Each new row is followed by what is left after taking away its nearest point in the smallest flat space through zero that holds the last named rows.

Z_446:
[[-16   8   9   2 -41  24  22  -5   5 -17 -29  29  -8 -19  -4   4   6]
 [  3   6  -8   7  21 -14   2 -13   1 -18 -11  41 -31 -21  -4  41  18]
 [ -4  -5  -5   6   3 -15   6   4  21  -3  15  -6   4  -3   1  40 -15]]
New rows:
[-14   0  12  -2  23  18   2  -5 -52  -1 -14   9 -12  -6  -8  10   5]
[-19  -5  13  -1  13  16   7   2 -39   3  -3  -9   2  -1  -6  19 -11]
[ 24   6   2   0  -5  -2 -43  13  18  -2  -7   8  -2 -45  -8   0  24]
[ 21   3   4  -1 -13   0 -41  18  23   2  -1  -5   9 -40  -7  -3  15]
[ 52  -1  -8  -2   9  -1  30  53  10   2 -17 -12  -9  -5   1  19 -12]
[ 53   1  -6  -4   6   6  29  51   2   2 -24  -8 -11  -5   0   4  -6]
[  6 -21  33 -18   4 -35 -27 -19   8  15  -5 -12  26  -6  14  13  -2]
[  2 -17  36 -18  -8 -25 -22 -23   4   9 -19   2  20 -13  12   7   5]

Z_677, 3 rows:
[[-27 -32   4  10  15 -33  12  -3  12  24  40  -7 -15   2   4  -7   7]
 [ 39  19   8 -42  -9  20   4   0  -3  12  38  11  22  25   6  35  29]
 [-12  30  14 -21  16  11 -11  33  12 -46  17 -16  20  28   2   8  11]]
New rows:
[ -6  -8   4   5 -17 -35  18   6   0 -43  -1   9   9   3   1   6  -4]
[  6 -10   2   2 -24 -32  21  -2  -4 -31   0  15   9   1   1  11  -2]
[  4 -20  21 -21  21  12   4  -3 -17 -41   9  -2  46  -8  -2   0   1]
[  4 -35  16 -10  17   4   9 -15 -20 -23   4   3  36 -19  -3  -5  -4]
[ 34  28  -1  10  -6 -22   3  -9   5 -20  22  10   8  -9  43  10 -29]
[ 25  22  -2  17  -3 -29   4  -9   7 -20  21   7   3 -12  43   4 -32]
[ 34  22  27 -17  -1 -13   1 -16 -11  25  -3 -30  15  19 -10  -7  13]
[ 17  16  26  -3   5 -21  -1 -13  -8  17 -13 -36   8  13 -12 -20   4]
[  3  21 -14 -37  10  -5  -7  65  -7  26  -4  10 -43   3  13 -43  17]
[  8  19 -17 -35   6  -4  -6  60 -10  32 -10  13 -45  -2  12 -43  15]
[-12 -59  29  34   8 -28  -5 -15  32  -4   3   7  -2   4 -45  -8  20]
[ 14 -33  29  16  -3  -2 -12 -12  24 -17 -11  14  14  10 -46   6  24]

Z_76:
[[ -6 -17 -61 -45 -35  -9  42  18  -1  23  61  27 -17  30  26 -33  -2]
 [  7 -14 -53  -9 -34 -29  -1  18   1   9  58  49 -15   5 -24 -19 -13]
 [ 17  20 -26 -46   6  32  44  54 -32  -4  48   5 -23 -19  -2 -41 -18]]
New rows:
[ -4   9  -2   9   0  -5  -6  -9  37 -21   1  50 -14  15   2  53   5]
[ -1  19   2  -7  11  15  12   5  26 -24   3  38 -18   9  11  43   3]
[-33  -6 -19  13 -32 -39  -5 -28  -5  12  12  -1   2   1  43  53 -20]
[-19  14  -7   6 -12 -16   2  -3 -24  -1  14  -9  -5 -25  29  43 -31]
[  0   9 -10  -3   0   8  -2 -13 -12  -3  31 -32  -7   1  21   6   0]
[  2   8  -8   7  -1   1 -14 -16 -10  -6  29 -26  -6  -3   9  11  -2]

Z_625, 3 rows:
[[ 45  10  -7   8 -41 -14  12   0 -53  -2   2  23  23  -3  14  38   5]
 [-11  20  18 -63  12  50  19   0 -16 -26  19  15   8 -28  33 -26 -10]
 [  1   1   2 -14  45  -6  -1  21  16 -17 -18  18  17   4  19 -34 -24]]
New rows:
[-14  -4  36  21 -19 -25  -8 -32  35  14   0 -17 -14 -12  22   9  -1]
[ -2   2  38   9 -14 -23  -2 -25  23   4  -3  -2   0 -16  38   4  -9]
[-30 -18  -7  22 -17   7  28 -20 -29  17  -1  20   6  32   5 -29 -27]
[-33 -18  -6  21 -16   9  28 -21 -27  17   0  19   4  31   4 -31 -27]
[-19 -33  20  -5  15  17  21  28   5  28   2   8  -3  33 -16  35  31]
[-11 -29  21 -13  19  18  25  33  -3  21   0  18   6  31  -6  31  25]
[-27  31 -22  30 -12   9 -29 -36  13  14 -11  28 -14  18 -12  -6 -20]
[-20  37 -20  17 -12  15 -23 -33   1   6  -9  38  -5  12   0  -8 -24]

Z_887, 3 rows:
[[ 21  23  -9   3  -6  24   5  14  12  14  23  23  18  -2  11  -9 -33]
 [-19  -2 -16   6  16 -25  34  26 -37 -26  -8 -45   1 -41  12  -6   1]
 [ 26  -7  27  -5  -7 -22  35 -13 -69  -2  61   3  -2 -32   0 -23   6]]
New rows:
[-53 -30 -38 -31 -22 -16  26  27 -12  -1  12 -31 -44  30  -4  -5  13]
[-34 -18 -35 -32 -30   2  21  25  -1  14  31  -6 -35  39  -2 -10  -3]
[ 4 34 29 -8 21 33 -8 27  0 -3 21 17  5 45 10 34 25]
[ -4  30  26  -7  27  21   3  33 -16 -13  17  -1   3  31  12  33  30]
[ 11  11  34 -19  -8  64 -20 -16  -4  23   1  19  19  28 -14  18  -2]
[ -6   7  22 -15   4  45   0   1 -26   4 -12 -15  18   2  -7  17   2]
[ 16 -13 -12  -8   6   8  18 -57  39 -15   9  10 -32  -8  12 -17 -22]
[  9 -14 -17  -6  11   2  24 -50  34 -22   3  -2 -32 -16  15 -17 -21]
[ 22  27  14   8 -19 -28 -21 -19  36   7   6  12  -9  38  11  26  42]
[ 19  36   0  13 -11 -34   3   4  17  -4  11  -7   0  10  24  18  28]

Z_604 (3 x 17):
[[-15  71  11 -23 -23 -31  19  -1   1  24  -3  31 -30  49 -15   7   9]
 [ -3  13 -33  42  25 -38 -13   6  19 -28   9 -22  -7   7  11  -7  35]
 [-29 -32 -30  29 -23  -3  12  25  12   8   5   9 -14   6  12  10  57]]
New rows:
[ 35   4  28 -36 -29  36 -28  34 -15   0  11 -22  11   9  13 -24  31]
[ 34  14  20 -26 -23  22 -31  35 -10  -7  13 -26   7  15  15 -26  40]
[ -5  20 -14  14 -14   1  -8  13 -10 -32  34  25 -16  -1 -12  -6  28]
[  4  12  -2   2 -12  16 -10   7 -17 -31  31  23  -7 -12 -15  -7   7]
[-28  25 -30   2  14 -29   6 -19  28   3 -25 -28  -9 -16 -26 -31  12]
[-29   3 -19 -12   1  -5  12 -18  20  16 -29 -20  -3 -26 -28 -27   1]
[ 33  25 -11 -21 -27  -4  -9   4  -5 -10  13 -27 -30   6   1  23 -21]
[ 28   3 -18 -12 -31   3  -8  10  -3 -10  14 -28 -28  -1   6  25 -10]
[ 31  11  14 -35 -33 -18  18  11  15  16 -12  -8  12   7  -7  -7  27]
[ 37  -2   8 -24 -21 -17  10  10  17   4 -10 -21  20  -5  -2 -11  26]
